The rows of a group lie close to one hidden flat surface of 11 dimensions, which may be shifted away from zero. Surfaces can cross.
In the rows, zero is written as 128.
Known rows, each followed by its group:
[ 99 180 133 159 158 155 154 104 110 119  93 106 177  85 167 133 146] | (4)
[147 144  68 129 102 147 142 156 141 131  92 127 112  75 138 105 152] | (0)
[112 151  75 136 111 118 226 152 106 158 164 107 167  67 127 156 136] | (2)
[117  54 164 179 104 134  57 131 133 131 108 111 115 142  97 147 173] | (4)
[127  87 163 110 135 160  74  89 175 147 120 101 160 142 132 148 152] | (4)
[117 115 145 130 122  77 108 108 152 105 116 145 131 149 106 137 133] | (0)
[142 144 103 179 121  86 144 154 146 132 128 148  84  87  70 104 135] | (2)
[145 130 132 110  92 158 136 203 157 200 139  77  97  86 169 145 163] | (1)
[130 124 134 174 108 114 145 151 135 118 122 192 144 185 109 125 116] | (0)
[151  97  96 127 125 141 169 174 150  75 159 161 123 154 112  99  95] | (5)
[174 141 139 107 157 183 170  94 102 170 130 173 158  98  97 101  59] | (3)
[135  87 147 168 116 143 106 123  72 148 124 154 129 129  69 120 124] | (0)
[132 155 163 159 176 151 127  95  49 136 130 122 157 103 147 133 141] | (3)
[166 125  96 168 136 101 137 121 124 147 148 110  92 161  91 131  96] | (1)
[ 88 123 170 148 114 100  94  98 109 127  65 136 142 150 143 148 105] | (0)
[142 111 192 141 159 118 102 139  95 125 118  98  84  87 141 108 123] | (1)
[132 127 149 127  94 155  81 107 118 208  88 138 113 141 104 140 123] | (1)
[196 196 112 173 150 117 154 117 121 181 120 156 116 126 127 121 102] | (2)
[ 76 113 117 145 110 111  95 124  85 116 134 124 118 134 105 146 143] | (3)
[117  92 145 123 120 114  84 131 132 129 138 144 113 106  99 137 137] | (1)
[150 128  82 122 164 148  65 102 146 116 150 148 140  71 134 137 143] | (3)
[150 156 113 175 142 127 120 172 152 128 130 160 118 142 164 136  89] | (1)
[141  65 101 137 123 132 145 132 106 119 186 142 145 117  71 136 129] | (0)
[136 111 130 123 163 129  79 108 137 133 159 121 123 120 133 158 104] | (5)
[157 106 122 125 160 143 139  84  16 106 117 108 151  81 136 115 125] | (0)
[117  97 181  90 140 185  77  92 112 157 123  84  96 166 116 124  82] | (1)
[176 141 139 167 128 137 144 113 129 200 117 161 114 155  78 118  62] | (1)
[ 79 158  93 164 102 190  77 137 115 153  95 133 110 132 110 124 136] | (4)
[128 119 120 137 121 133 156 148 150  63 111 133 162 127 153 106 170] | (4)
[102 199 107 160 151 115  83 121 126 157 152 146 106 147 123 151 108] | (4)
[134  95 203  62 153 193 116 102 104 169 134 107 137 128 143 119  89] | (1)
[ 95 166 144 162 156 142  55 120  87 134 144 154 119 112 107 135 151] | (2)
[167 169 129 166 141 116 128 144 133 134 132 152  86 167 109 102 124] | (3)
[ 74 162 119 132 123 149 134 155 131  95 125 150 117 147 133 106 107] | (5)
[144 120 134 133 124 110 183 111 120 132 102 118 124  91  89  96 124] | (5)
[106 125  74 164 139 111 116 142 168  40 136 133 117 157 135 126 120] | (4)
[134  77 128  82 109 162 108 127 100 158 116 144 116  76 128 127  57] | (5)
[160 158 118 103 149 130  94 109 127 117 148 176 160 120 165 136 171] | (2)
[111  88 145  83 121 129 102 112 164 129 123 134 127 111 106 125 114] | (5)
[135 140 180 106 172 120 154 141 113  90 146 121 143  84 178 117 134] | (5)
[ 78 119 130  94 156 119 109 101 105  85 144 126 130  74 108 125 116] | (5)
[111 115 143  96 116 146 170 118 167 112 128 102 158 155 114 107 174] | (2)
[115 156 110 155 106 122 133 144 198 159 107 142 113 160 117 134  94] | (0)
[ 76 174 159 136 116 168 129 147 171  98  71 162 147 160 155  99  97] | (4)
[145 115 171  93 100 132 152 131 128 175  88 125 123  80 140 118 113] | (5)
[ 87  95 150 108 166 127  58  65 141 120 144 105 120 115  92 146  96] | (4)
[130 124 113 144 152 155 115 114  98 132 118  87  91 146 127 124  58] | (1)
[194 160  67 121 135 111 141 100 136 136 137 124 113 160 133 122 136] | (0)
[148  78 136 144 124 135 102 118 118 170 145 120 136 162 109 169 124] | (0)
[136  89 164 104 122  99 160 137  85 108 133 124 131  98 132 122 151] | (5)
[157  70 131 118 122 145 119 142 122 106 115 112 137 121 169 139 129] | (5)
[ 56 126  64 156 122 116  75 110 137 102 140 125  95  84  50 136 118] | (0)
[122 127 150 157 114 126 213 140  49 162 119 111 177  74 133 141 146] | (3)
[157 144 179 117 119 181 158 132 144 219 120 144 110 128  93 101  71] | (1)
[124 130  76 153 146  79  93 107 125  70 117  92 103 155 153 147 136] | (2)
[140 102  75 129 111 139 109 111 108 156 126 116 123 123 117 152 133] | (0)
[122 171 113 164 149 106 111 149 132 137 174 143  98 136 118 140 138] | (1)
[120 117 203 119 142  90  82 113 155 145 131 150 111 155 110 136 100] | (4)
[140 120 103  53 129 171 110 111 139 112 130 155 159 170 177 136  91] | (3)
[133 179  91 135 121 144 122 128 149 166  70 111 117 101 172 139 105] | (5)
[119 140 146 200  94 122 111 197 113 113  85 168  78 167 111  96 115] | (4)
[ 99 170 141 130 149 164 126 103 118 115 122 134 132 135 110  95 127] | (2)
[132 130  64 124 139 111 123 114 103  83 149 143 110  90 117 116 112] | (3)
[186 133  87 129 122 160 111 131 119 152 118 126 119 159 165 130 156] | (0)
[126  77 168 104  99 110 128 127  78 135 128 126 124 165 117 133 138] | (3)
[107 147 101 137 130 131 129 155 109 100  89 139  89  85 141 102  66] | (2)
[ 96 139 127 108 117 161  86 105 136 115 107 118 156 142 134 123 204] | (2)
[ 87 128 139  97 135 164 167 103 138 106 112  92 130 117  99  94  87] | (3)
[154 155 103  84 121 153 150 107 148 139 105 181 151  95 112  95 124] | (2)
[129 153 120 150 142 142 106  73 104 133  83 104 118 131 113 109 132] | (2)
[124 134  78 108 132 137  81 123 131  98 123 159 102 110 125 111 114] | (3)
[146 152 109 166 162 106  75 101 153 156 136  93 109 137 155 171 112] | (4)
[ 77 148 127 113 127 140 158 200 129 102 181 132 121 130 169 137  84] | (2)
[125 185 116 159 137 128 152 123 134 142 109 127 116 140 126 117 108] | (5)
[ 59  88 182 154  91 137 124 131 149 165 128 110 134 116  33 132 155] | (3)
[150  99 131  86 108 151 153 142 152 135 118 151 137 106 136 109 100] | (1)
[165 146 115 167 175 108 141 111 116 141 170 129 141 106 121 144 144] | (3)
[135 173  92  67 124 119  96 118 154 178 150 147 115  92 142 154 138] | (4)

New rows, each followed by its group:
[177 145 164 180 184 134 127 126 108 117 112 147 121 153 162 116  47] | (1)
[111 168 149  82 121 162  96 119 132 179 144 103 102 173 120 123 155] | (1)
[174  84 138 114 107 170 109 182 188 151 124 175 173 137 207 165  74] | (1)
[141  81 174 121  96 120  90 119 127 161  73 129  89  94  82 110 134] | (1)
[159 129 136 154 147 117 112 142 143 132 140 129 100 158 133 128  97] | (1)
[131 104 146 138 133 148 149 141 176 131 161 135 144 151  94 129  90] | (0)
[109 156 108 146 192 121 116  61 124  72 138  97 137 123 119 126 122] | (5)
[159  58 200 114 136 164  87 122 128 194 140 118 130 126 128 154  88] | (1)
[ 94 103  73 116 108 173  31 110  77 139  76 100 119 102 187 176  96] | (5)
[172 155  97  95 133  71 140 102 186  87 117 150 111 138 128  96 154] | (0)
[152 132 154  89 128  88 119 155 146 104 142 173  94 156 144 107 117] | (4)
[ 95 124 175 173 156 106  59  80 109 132  97 108 112 130 106 145 127] | (0)
[107 118 112 141 108 185 104 140 124 122 127 131 163 152 130 129 208] | (4)
[127 169 110 143  94 122 124 144 102 204 103  82  68  91 113 125 170] | (1)
[123 157 152 116 170 100 124  46 134 100 121  88 143 193 122 131 148] | (5)
[117 158 128 164 152  86 134 139 115  94 141 160  84 129  87  96  77] | (4)
[143  96 136  93 139 101 137 128 106 100 145 155 134  53 125 123 118] | (2)
[ 88 147 160 165 155 138 136 124  77  79  94 138 129 112 119  93 103] | (4)
[141 209 143 220 192  97 105 191 113 118 189 154 106 123 180 153 128] | (1)
[159 105 190  88 131  96  61 125 131 155 137 128 118 151 179 167 155] | (4)
[ 83 182 153 122 147 106 133 114 177 105 133 169 148 136 110 118 104] | (4)
[ 71 127 130  76 148 158 116  86 128  68 100 114 168  67 147 120 127] | (4)
[165  95 139 145 132 128 132 152 115  85 144 143 111 165 118  91 144] | (4)
[153  85 157  97 152 143 162 112  98 137 150  93 115  84  95 107  91] | (1)
[171  86 212 112 104  60 144 122 179 130  74 152 131 111 108 101 154] | (0)
[ 74 103 101 145  74 171 104 144 208 150  89 131 142  83  81 128 156] | (4)
[130 131 112 113 135  44 122 122 158 113 154 129 133  62 138 162 159] | (4)
[130 139 128 147 145 133 116 114 122 138 132 103 135 135 147 146 136] | (3)
[ 81 169  84 157 130 137  27  72 106 134 114 150 112 221 111 160 109] | (1)
[134 156 111 146 103 141  90 156 140 155  91 176 132 128 160 140 115] | (1)
[135 136 104 111 120 145 175 154 133 175 179 148 148  86 102 138 111] | (1)
[140  92 108 132 149 102 168 111 147  84 169 125 145  80  69 111 153] | (4)
[127 191 165 176 140 126 105 164  80 199 140 106  90  82 141 143 160] | (1)
[140 151  92 198 157  96 154 142 137  75 137 122 121 137 138 125 129] | (4)
[152  59 138 169 114 133 112 187 149 137  96 103  87  67 145 134  78] | (1)
[108 126  91 126  68  97 168 170  68 118 124 140 123 181 148 142 120] | (3)
[ 97 183 167 117 174 137  97  65 140 174 134 121 162 123 140 161 115] | (4)
[169 146  83 145 141 108  70  89  71 138 106  92 119 135 189 172 176] | (0)
[129 108 153 116 106 167 132 130 148 145  91 128 162 103 139 116 172] | (4)
[132 132  81 113 126 114  92  98 142 137 152 163 146 118 109 155 140] | (2)
[ 92 149 172 121 125 118 114 133 181 110 112 151 176 140 162 146 163] | (4)
[ 94  75 143  97 113 112 151 163 140  62 117 121  90  90 102  88  83] | (2)
[166 108 106  85  91 104 100 155 221 147 108 132 111 117 173 148 143] | (4)
[ 89 112 124 118 124 124 147 126 144 107 133 101 148  98 116 130 154] | (3)
[198 118 110 165 154  87 159 148 136 137 172 117 119 133 156 153 122] | (1)
[130 110 146 126 125 126 136 135 161 116 100 131 127 104 123 109 115] | (4)
[164 135 130  86 146 173 200 115  95 154 133 124 147  91 140 107  64] | (1)
[ 77 141 130 145 141 119 127 116 120  84 127 139 149  93 109 117 142] | (4)
[129  75 143 116 136 126 125 149 115 112 142  84 105  69 144 136 121] | (1)
[138 137 114 173 113 128 137 147 113 175 117 185 137  69 102 139  99] | (1)
[150 114 113  96 139 161 113 119 127 112 134 135 105 137 112  94 108] | (4)
[155 145  85 124 139 142 178 128  88 155 147 112 132  76 139 134 109] | (1)
[130 142  97 105 128 149 144  97  96 161 114  82  89 128 108 112 117] | (1)
[ 80 132  88  88  89 157 112 132 170 117 122 151 102 133  79  97 105] | (1)
[132 123 146 144 124 149 105 121 140 142 113 115 150 130 145 141 173] | (4)
[157  97  60 157 123 183 130 125 185 115 119  95 129 133 104 109 134] | (4)
[ 93 173 139 102 112 166 129 128  96 140  76 145 116  70 122  83 115] | (1)
[180 110 127 163 136 137 146 151 137 134 100 105 132  96 160 129 129] | (5)
[112 108 142 120 149 171 116 131  94  79 122 119 137 124 153 111 101] | (5)
[170 177 122 185 158 110 162 173 103 157 143 110  98  96 154 130 125] | (1)
[160  97 163 135 112 137 116 157 144 194 147 165 147  99 117 159 112] | (1)
[ 75  66 179 157  77 127  82 176 137 185 130 108  89  92  68 149 149] | (2)
[120 132 140 180 131 139 100 177 152 140 130 123 115 103 144 140 135] | (5)
[121 144 171 178 156 125 105 116 140 125 103 121 118 154 127 130  87] | (4)
[130  89 149 105 119 149  61 120 149 117 124 128 116 169 143 129 137] | (4)
[119 131 167 130  98 126 126 144 130 163  94 119 125 125 146 134 151] | (5)
[136  96 177 136 125  74 142 132 146 124  81 119 126  49 138 124 119] | (4)
[142 179 146  96 111 104 161 162 182 136  73 179 106 111 165  91  66] | (4)
[146 150 171 155 160 129 121 137  97 171 170 176 157  86 127 158 116] | (1)
[122 129 135  71 104 127  97 167 113 133 132 148 130 150 208 159 125] | (5)
[132 113 139 164 107 124 101 127 123 165  93 146  92 117  89 126  98] | (1)
[163  87 186 111  77  96 104 181 194 130 101 171  95 162 136 108 128] | (4)
[145 151 103 100 147 168 116 109 157 152 155 144 116 157 103 110 111] | (4)
[ 97 127 106  97  99 156 150 127 152 153 113 123 156 128 132 138 117] | (2)
[175 155 141 177 157 103 135  97  57 165 101 129 120 117 138 133 115] | (1)
[151 121 180 114 159 131 113 119  91 139 157 157 127  86 117 122 115] | (2)
[ 84 116 126  88  70 135 103 145 135 100  91 131 136 197 174 132 163] | (5)
[124 151 170 189 165 101 104 157  84 155 164 120  81  70  99 132 139] | (1)
